The rows are grouped in 4 different ways at once. Each group adds its own fixed numbers to the row, and there is some noise. The rows also spread widely along 14 directions, which tell nothing about the answers.
(in the rows, 128 means zero)
Known rows, each followed by its group in each grouping:
[101 131 115  95 111 111 137 166 128 113 179 106  94 197  85 132  67 178
  79  70 136 126 112 152 155  96 166 128  61 134 113  87  69 178 124 195
 150 103 101 149 193 154 158 127 172]  V q_669 q_433 rog
[145 130 132 164  62 196 118 142 120 146  98 121 180 131 113 142 166 151
 177 130  92 158 112 105  82 205  87 118 127 103  97 137 100 183 147 157
  88 155 144 155 127  56 140 150  49]  W q_210 q_433 Vug
[187 165  96 128 120 159 165 129 138 119 103  71 161  96 149 161 159 137
 202 146 155 170 184 140 126 126  70 121 101 171  91 100 146 163 152 119
 115 138 126 143 149 118 167 127  62]  E q_795 q_2 Gofo
[104 140 106  72 123 144 137 146 112  88 160 185 133 125 116 155  97 110
  77  88  86  92  94 145 179  70 161 140  78 130 146 119 101 127 230 204
 139 133  94  95 125 168  99  92 175]  V q_210 q_2 Vug
[174 164 179 104 127 130 121 134 131 120  66 118 112 130 185 131 145 139
 150 137  66 185 161 132 111 138  66  81  92 163  85 104 129 139 138 101
 135 118 117 129 101 103  82 148  84]  E q_669 q_216 kepo
[135 114 155  88 114 173 140 133  99  73 127 125 166 118 202 147 160 129
 157  72 108 101 129 116 190 141 156 141  86 132 184 121 101 167 117 127
 115 121 135 128 106 156 130 120  71]  W q_795 q_216 rog
[153 133 150 107 109 145 106 138 136 144  90 136 122 138 146 155 149 142
 142 144  82 134 128 143 100 162 102  83  92 128 102 106 148 152 120 128
 126 135 144 144 141 109 111 147  83]  E q_669 q_2 Zaka
[147 144 119 140 108 173 135 112  96 123  93 122 158  96 105 158 167 142
 174 162 144 175 131 102 109 171  91 127 118 116  58 136 137 138 153 140
 119 170 133 159 128  61 114 134  70]  E q_795 q_2 gozir
[145 163  82  89 162 158 148 180 163 160 118 169 206 159 181 110 137 149
 107 136  93 141 104 162 101  84 190 108 103 123 129 141 145 157 163 180
 106 122 114 138  88 144 160 159 151]  V q_669 q_2 Gofo
[155 132 101 126 113 163 149 148 157 146 121 140 205 131 164 182 141 135
 149 115 115 114 114 175 140 106 157 166  97 142 158 103 140 158 170 175
  85 131 129 113 114 135 168 120  82]  W q_210 q_216 gozir
[198 152 121 133 145 104 114 149 124 163 104 114 151 126  88 148 146 105
 172 158 149 182 117 146 132 143  74 148 135 148 128 146 160  71 183 138
  97 177 119 149 133  87 126 140 163]  V q_210 q_216 kepo
[115 151  88  83 124 152 159 126 115  85 178 126 164 120 167 154 137 153
 118 125 157  93 131 122 161 108 188 103  81 121 104  98 135 206 113 154
 127 136 108 140 142 158 152 117  87]  W q_210 q_2 Zaka
[109 121 171  92  93 175 119 138 127  89 110 156 148 121 182 175 164 137
 126  94  89 115 126 127 149 105 167 129  62 130 136 104 136 165 150 135
 118  72 167 119  95 113 116 158 105]  W q_210 q_2 kepo
[164 112 161 119 124 163 121 154 107 149  80 158 183 157 116 117 146 121
 165  86  86 167  90 128 107 146 113 112 129 114 138 150 115 136 168 186
 104 170 126 153  84  96 123 105  93]  E q_669 q_433 kepo
[194 157 153 110 113  87 132 158 129  98 136  65 128 116 146 182 149  98
 197  54 150 142 164 196 171  79  89  85  78 159 168 126 176 142 100 122
 118  80 139 151 159 133 158 138 131]  E q_669 q_216 gozir
[110 178  94 138 109 152 124 160 121 119 132 142 171 120 157 141 126 149
 100 107  91 152  80 141  99 106 166 112 104  78 126 134  97 152 169 199
 110 120  86 142 107  88 120 134 159]  W q_669 q_216 Vug
[121 172 115  72 131 110 143 146 147  82 167 121  98 120 161 161 119 135
 103 121 130 115 150 163 154  57 147  90  57 167 107 101 150 164 144 133
 158  82 105 121 161 156 112 155 163]  V q_210 q_216 kepo
[159 137 142  91 160 108 111 163 102 152 138 161 168 176 113 112 154 136
 134 151 141 133  91 127 130 169 164  98 117  96 111 163 174 136  94 155
 114 180 133 178 126 108 113 154 150]  V q_210 q_2 gozir
[143 136 118  70  94 130 162 142 150 108 171 178 156 150 139 155 149 126
 102 114  96  58 150 155 186 106 154 126  78 165 126 115 136 172 172 174
 109 115 129  88 119 201 122 139  95]  E q_210 q_2 gozir
[160  77 152 121 119 194 123 126  84 118 109 129 195 103 135 164 169  99
 229  77 150 117  97 142 130 178 119 117 116 103 171 155 167 174 112 136
 124 176 166 180 164  95 159  92  48]  W q_795 q_433 gozir
[119 147 122  87 121 227 158 105 101  59 110 138 156  96 178 145 139 110
 149 107  78 128 146 109 161 103 116 122  94 151 119 103 101 173 197 143
 143 138 118 103  97 142 122 103  57]  V q_210 q_2 Gofo
[186 169 125 168  89 114  99 167 133 188  71 115 155 136  98 145 163 142
 140 159 102 195 117 133 106 174  71 155 133 118 132 144 117  60 178 151
  66 151 131 137 102  57 119 177 162]  E q_669 q_2 rog
[133 140 170 124  81 109  95 172 129 136 142 133 117 184 110 137 142 166
 103 103  91 131 109 133 134 173 139 111  81 102 131 130 104 146 102 158
 108 104 146 156 136  92  99 191 153]  W q_210 q_2 gozir
[197 148 159 108 118 108 111 163 145 140 102 136 125 125 134 136 133  90
 169 101  77 149 128 178 125 141  42  93 106 176 176 158 145 102 185 121
 131 137 119 124 134 118  91 147 146]  W q_210 q_433 kepo
[164 148 119  89 173 136 112 151 124 150 117 133 182 142 231 125 131 136
 136 137 106 130  95 159 131 136 176 104 111 114 184 120 135 162  96 131
 120 156  99 160 123 140 133 119 120]  W q_669 q_216 kepo
[175 167 118 106 122 101 160 137 129 115 134  63 146 117 166 151 151 138
 166 136 172 169 178 133 162 110  99 137  90 179 110  92 137 152 121 111
 106 109 122 138 137 142 160 152 101]  W q_669 q_216 kepo
[116 114 158  52 119 186 135 123 111  98 121 170 126 154 137 118 120 126
 107 120  72 122 137  80 190 135 120 161  81 170 136 103  76 137 191 134
 147 127 140 111 103 170 110 147 111]  V q_210 q_433 Gofo
[180 174 115 117 135 120 133 139 104 131 113 129 158 114 158 127 151 105
 154 148 125 143 127 139 137 150  91  98 128 133 124 149 140 119 138 131
 111 179  94 127 124 121 110 132 117]  V q_669 q_433 rog
[130 114 121 109 141 204 116 141 127 141  96 136 188 131 156 146 149 150
 156 145 126 144  96 122 106 144 161 129 109 110 129 132 145 162 128 131
 121 148 149 169 133  93 156 148 102]  V q_210 q_216 rog
[167 186 148 102 127  48 133 162  92 113 143 134 133 136 115 123 167 124
 123 125 152 145 118 127 163 124 133 105 102 112  91 153 158  90 117 160
 107 139 105 136 100 100  83 158 188]  E q_795 q_433 Gofo
[128 161  53 149  81 188 157 143 123  96 177 104 188  73  98 163 156 113
 168 108 156 112 120 151 130 115 128  98 130 110 132 177 135 190 176 174
 119 135 116 164 176 100 168 139 126]  E q_210 q_216 gozir
[155 141  79  80 151 201 146 143 149 128 128 136 192 114 206 138 120 117
 150 115  98 113 130 147 150  92 134 127 105 164 192 124 112 179 187 135
 137 142  99 119 135 188 170 102 104]  E q_210 q_433 Vug
[200 125 173 108  87  73 111 166 151 137 126  97 114 148 134 173 148 117
 181  91 109 121 160 181 159 150  62 108  77 168 153  96 159 145 100 121
 102  98 154 129 167 144 132 152  96]  W q_669 q_216 Vug
[141 153 135 134  57 138 131 131 118  90 109 142 118  84 115 178 155 107
 146 108  83 134 138 143 127 132  59 100  87 133  83 119 136 135 196 159
 115 117 128 102 125 100  85 133  90]  W q_669 q_2 Vug
[126 144 120 134  67 142 151 107  87  82 149 102 120 104  84 182 136 126
 146 103 152 116 146 127 177 123  94 139  90 139  83  92 101 157 162 169
 126 139 119 119 159 112 128 102  77]  E q_210 q_433 gozir

New rows, each followed by its group in each grouping:
[164 145 128 104 123  86 131 130 111 155 140 136 109 168 106 122  98 143
 114 152 115 135 117 137 141 181  81 118 102 147  96 105 102 133 130 159
 133 186  88 136 163 147  97 111 110]  W q_669 q_433 gozir
[159 163 119 122 105  87 132 175 132 141 147  94 130 168  89 132 127 165
 119 121 161 166 126 129 158 130 122 160  90 140 127 120 107 104 146 159
  98 120 120 153 133 113 142 168 190]  W q_210 q_2 rog
[122 126 128 132  93 164 102 155 113 133 126 159 126 163  88 139 112 134
 104 100  67 110  75 145 130 167 124 129 113 102 159 135  74 133 178 191
 118 172 115 131 146 105  97 114 132]  V q_210 q_2 rog
[103 118  78 132 121 200 134 138 129 158 127 168 200 160 133 142 136 173
 112 150 111 108  73 141  95 149 207 127 119  90  97 111 113 205 153 208
 100 187 113 148 130 103 150  99  68]  V q_210 q_2 kepo
[185 144 101 145  99 167 150 161 126 146 124  83 215 149 135 124 168 141
 183  96 138 149 134 138 141 152 129 134 136 122 164 149 108 173 132 166
  64 153 130 163 114 126 197 133  84]  E q_669 q_2 rog
[122 140 119  75 130 166 134 123 135 132  93 175 138 114 174 146 131 141
 114 174  90 137 131 124 126 126 124 127  76 141  88  96 148 134 170 131
 148 130 127 122 117 137 105 142 109]  W q_669 q_2 Gofo
[180 151 114 109 140 119 143 157 136 123 136  90 159 136 120 161 122 127
 179  92 159 154 124 171 124  99 110  95  92 142 133 117 173 151 139 153
 117 143 122 163 147 115 165 110 119]  W q_210 q_2 Zaka
[167 162 181 115  94  77 118 151 116 101 121  76  71 143 126 143 125 129
 143  84 110 181 156 138 159 133  60 107  82 164 127 100 102 115 128 122
 128  90 121 140 143 105  93 157 144]  W q_669 q_216 kepo
[139 182 111 111 101 119 102 111  86 121 147 102  92 107 142 144 133 117
  96 166 110 119 127  95 188 184  83 132 114 135 158 117  64 104 148 106
 134 167  92 117 161 133  79 146 157]  E q_210 q_433 Zaka
[175 174 108 106 125 105 133 150 124 151 156 112 147 161 153  98 137 154
 124 184 116 133 132 100 145 199 104 116 124 138 121 130  94 153 107 132
 103 180  88 145 142 148 108 160 114]  W q_210 q_216 Vug
[147 162 122 112 145 123 146 170 136 134 134 110 149 193 140 123 112 179
 125 104 121 164 126 157 107 104 159  93  83 126  85  97 117 182 106 177
 115 122 107 159 126 124 148 137 111]  V q_669 q_2 gozir
[160 109 128  90 109 114 149 160 112 110 163 130 140 139  69 132 117  97
 162  58 141 123 122 160 159 118  97 119 103 150 159 151 131 141 187 185
 125 139 127 156 159 163 144  96 140]  W q_669 q_2 kepo
[145 134  40  99 142 179 158 164 165 135 167 151 196 133 121 133 119 135
 138 115 129 100 103 177 106 100 168 102 111 130 149 145 140 192 188 189
 118 164  99 143 172 165 177 101 109]  V q_795 q_2 Zaka
[172 163  98 132 130 137 143 165 135 134 122  81 176 117 117 155 144 146
 196 126 177 191 127 149  95 110 106 103 105 127  97 129 176 158 143 147
 110 139 127 174 146  79 176 133 120]  W q_210 q_2 Vug
[124 157 149 162  79 167  99 142  81 112 111  91 130 124 106 133 132 137
 146  87  96 192  91  96 124 174  90 138 119  91 145 139  50 128 162 156
 113 139 113 161 119  43 106 141 149]  W q_210 q_433 Vug
[147 157 148  79 129 142 118 138 121 102  98 172 140 104 193 162 150  87
 123  93  63 114 117 154 152  88 120 106  83 145 159 119 142 108 181 136
 123 115 123  85  87 140  93 132 124]  V q_669 q_433 Zaka
[169 195 124 123  81  39 149 175 124 112 172  89 127 150 116 138 155 142
 117 107 157 132 156 151 175 123 116 121  84 141 106 124 127 122 109 162
  78 102 111 128 125 137 126 181 169]  W q_669 q_2 rog
[155 153 178  98 141 177 133 121  59  58  97  97 123 118 156 118 131 105
 174  85  91 178 138  93 158 154  71  93 108 134 129 135  92 139 139 116
 151 168 108 148  99 109  87  96  74]  V q_210 q_2 rog
[143 145 150 108  80 164 102 167 147 116 105 141 111 122 128 128 142 124
 144 110  60 161 134 124 109 158  60  94  88 136 132 154 114 137 178 120
 140  89 148 148 140 109  98 194 155]  W q_669 q_2 Vug
[141 149 134 146  71 133  90 148 114 128 111 135 132  83 127 166 171  96
 147 121  98 144 104 142 130 161  94 125 119 104 168 166 134  99 173 134
 108 119 141 142 138  67  97 175 170]  W q_669 q_216 kepo
[152 133 161 136  83 129 110 174 142 120 116 122 122 149 107 152 125 140
 142  61  66 157 109 152 121 143  91 131  91 129 159 120  83 128 174 170
 110 104 128 135 128  96 108 137 136]  W q_795 q_216 Vug
[120 133 136 123  95 192  97 134  87 116 103 131 185  95 184 163 207 115
 163 119 124 120 102 110 144 154 172 125 110  78 153 144 149 159  94 120
 103 119 172 162 116  72 150 181 117]  V q_669 q_433 Gofo
[130 147 100 106 112 194 159 149 182 128 123 166 190 143 182 158 146 161
 125 132  90 111 140 160 103  90 164 116  79 159  91 103 141 205 168 157
 107  94 132  98 111 146 164 164  66]  V q_210 q_433 gozir
[139 148 146 166  65 142 113 132 127 155  80 160 161 113 122 192 180 140
 138 155  99 147 106 138  96 160 110 146  97 109  76 110 150 115 162 162
  76 129 151 108  98  37 103 171  86]  W q_210 q_433 gozir
[151 140  86 114 112  85 154 152 113 139 203 117 167 170  74 143 131 150
 116 128 190  93 112 141 182 131 178 142 111 117 116 121 128 166 115 203
  93 165 108 156 164 155 159 124 140]  E q_210 q_216 gozir
[120 134  78 140  90 136 110 137 148 142 140 112 110  96 128 203 108 142
 132 143 141 102 101 191 116 128 127 118  79 113 135  97 154 153 129 147
 140 129 119 149 231 106 146 126 138]  W q_669 q_216 rog
[152 192 108 134 119 150 134 150 113 105 135  86 143 113 151 140 135 131
 148 104 121 158 130 157 125 119 116  79 108 120 143 144 115 155 138 147
 133 131  95 156 143  95 124 135 141]  E q_210 q_2 gozir
[178 114 170 116  87 164 100 157 149 143  78 133 163 126 173 170 180 116
 204  98  77 125 136 164 105 157  80  85  96 136 148 131 169 180 111 114
 109 112 176 141 136 111 143 153  58]  E q_669 q_433 Vug
[165 169 109  82 107 133 165 142 121  59 178 111 137 103 155 130 143  99
 153  70 109  98 159 148 175 121  92  80  92 165 165 148 111 171 163 134
 133 127  96 116 144 188 113 116  98]  W q_795 q_2 Zaka
[142 137  86 144  94 155 130 143 129 132 145 125 154  95  97 159 135 113
 171 120 134 117  99 176  90 148  91  77 123 117 118 155 153 181 160 165
 134 170 110 158 198  89 139 115 106]  W q_210 q_433 kepo
[109 110 129 101 114 186 117 138 148 140 100 160 164 143 177 180 112 156
 106  98  77 118  94 139 140  97 170 181  67 140 161  63  94 158 188 170
 114 108 134  99 116 136 150 113 104]  W q_210 q_433 Vug
[133 143  72 117 145 142 127 133 122 156 134 135 174 131 156 155 127 151
 122 170 147 110  92 155 133 135 180 136 112 104 124 103 135 154 113 165
 110 180  97 145 161 131 151 110 110]  V q_669 q_216 rog
[119 147 106 119 121 156 127 131 114 131 118 145 155 111 126 156 148 158
 121 165 150 157 105 114 115 139 153 146  88 101  80 118 142 132 156 153
 120 139 129 152 132  82 119 146 135]  W q_795 q_2 gozir
[123 120 201 110  84 144  99 110  40  70 116 133  99 114 127 156 158  93
 141  72  87 116 115 104 185 177 100 102 100  91 142 128 103 135 116 143
 140 148 145 147 120  99  61 112  98]  E q_669 q_2 gozir
[150 117 173 128  81 166 127 163 154 124  73 165 146 156 111 161 145 124
 155  63  35 155 125 161 102 105  93 122  90 142 116 112 125 140 201 185
 100  88 159 111  85  97 127 141  80]  V q_669 q_216 Gofo
[115 112 153  81 133 112  96 129 107 157 120 168 122 177 150 165 126 154
  68 157 114  94  97 117 189 146 185 191  78 140 134  60  99 118 136 154
 107 150 125 104 126 151 102 128 133]  V q_210 q_433 kepo
[163 150 190  96  81  64 115 131  87 117 112 142 107 133 107 140 192 118
 127 150 131 138 159  84 182 170  79 131 100 149  64 128 144  89 127 118
  97 124 151 115  88 113  65 185 126]  E q_669 q_433 kepo
[181 143 196  92 102  54 132 158 115 120 124 134 122 170 118 150 162 127
 148  86 126 127 150 152 163 124 108  93  71 146  86 114 173 135  94 151
 101 102 147 129 110 132 112 164 110]  E q_669 q_433 gozir
[160 155 116  98 115  84 136 121  72 110 184 116 156 118 155 156 187 112
 142 155 187  62 136 126 207 166 162  98 119 116 123 129 168 167  65 137
 102 185 112 141 153 154 113 119 100]  E q_210 q_2 kepo
[108 133  84 122 132 159 112 151 131 174 117 165 165 148 104 159 116 163
  92 159 126 147  60 132  97 129 181 162 101  83 123 107 120 117 184 199
 110 165 117 149 131  84 135 123 166]  W q_210 q_2 Zaka
[137 132 134 107 149 175  95 117  79 127  79 145 133 109 158 146 124 103
 138 133  90 155  96 125 144 146 109 141 121 117 164 117 103 104 181 131
 137 181 112 138 119 106  91  92 127]  V q_669 q_2 kepo
[157 136 119 111 108 163 149 145 130  78 139  94 161  95 154 183 144 113
 187  50 144 128 150 171 162  84 117 128  74 156 172 122 143 164 163 139
 123  89 139 134 150 139 167 119 103]  W q_795 q_2 gozir
[154 142 126 142  99 155 126 178 152 155  98 129 196 153 142 145 159 166
 160 108 108 170 109 149  76 133 143 112 101 101 106 124 144 174 130 176
  74 109 145 157 105  77 161 160  94]  W q_669 q_2 Vug
[123 141 125 122 116 143 123 185 174 168 119 165 187 184 137 157 132 182
  92 108 105 136  84 166  93  80 212 133  75 107 115 111 138 161 153 200
  97  83 140 134 104  94 158 174 159]  E q_210 q_433 gozir
[157 136  90  92  93 120 143 150 119 127 193 113 147 136  85 117 139 122
 142 134 159 106 136 115 171 177  97 131 118 150 142 158 110 166 147 143
 122 156 121 155 192 172 149 158 145]  W q_210 q_433 Vug
[120 105 141  60 149 185 124 137 116 136  94 192 182 142 142 119 135 133
 122 126 101 161  92  93 117 119 151 137  96 121 123 138 140 123 184 149
 134 136 147 150  81 124 131 142 130]  W q_669 q_433 Zaka
[158 138 113  98 145 143 134 135 133 133 135 107 144 137 198 146 131 155
 146 132 125 103 133 162 132 146 141  89  93 141 137  90 131 198  88 124
 139 163 101 145 174 158 132  97  65]  E q_795 q_2 kepo
[108 176 129  92 114 185 123 134 128  85 100 157 123  85 200 142 134 120
 108 119  52 140 124 137 114  96 118  81  74 123 120 128 128 145 178 127
 164  91 115 118 111 109  80 159 145]  W q_669 q_2 Gofo
[132 165 111 145 103 155 144 155 138 117 118  91 156 123 118 162 127 161
 143 103 129 185 118 144 109  86 133 131  89 124 109 106 120 149 170 174
 117 103 121 153 130  67 163 146 143]  W q_210 q_216 Gofo
[134 130 108  82 123 161 131 141 125 142 108 190 164 135 106 130 138 117
 113 151  91 133 108 121 144 124 131 150 105 133 115 139 129 100 214 175
 121 152 130 124 101 136 116 143 149]  V q_669 q_2 Gofo
[146 140 152  56 102 102 113 173 143 139 153 181 128 180 133 101 159 134
  81 145  84 106 140  98 178 157 130 139  86 154 129 142 108 124 149 128
 105  96 148 116 111 186  98 227 176]  V q_669 q_433 Vug
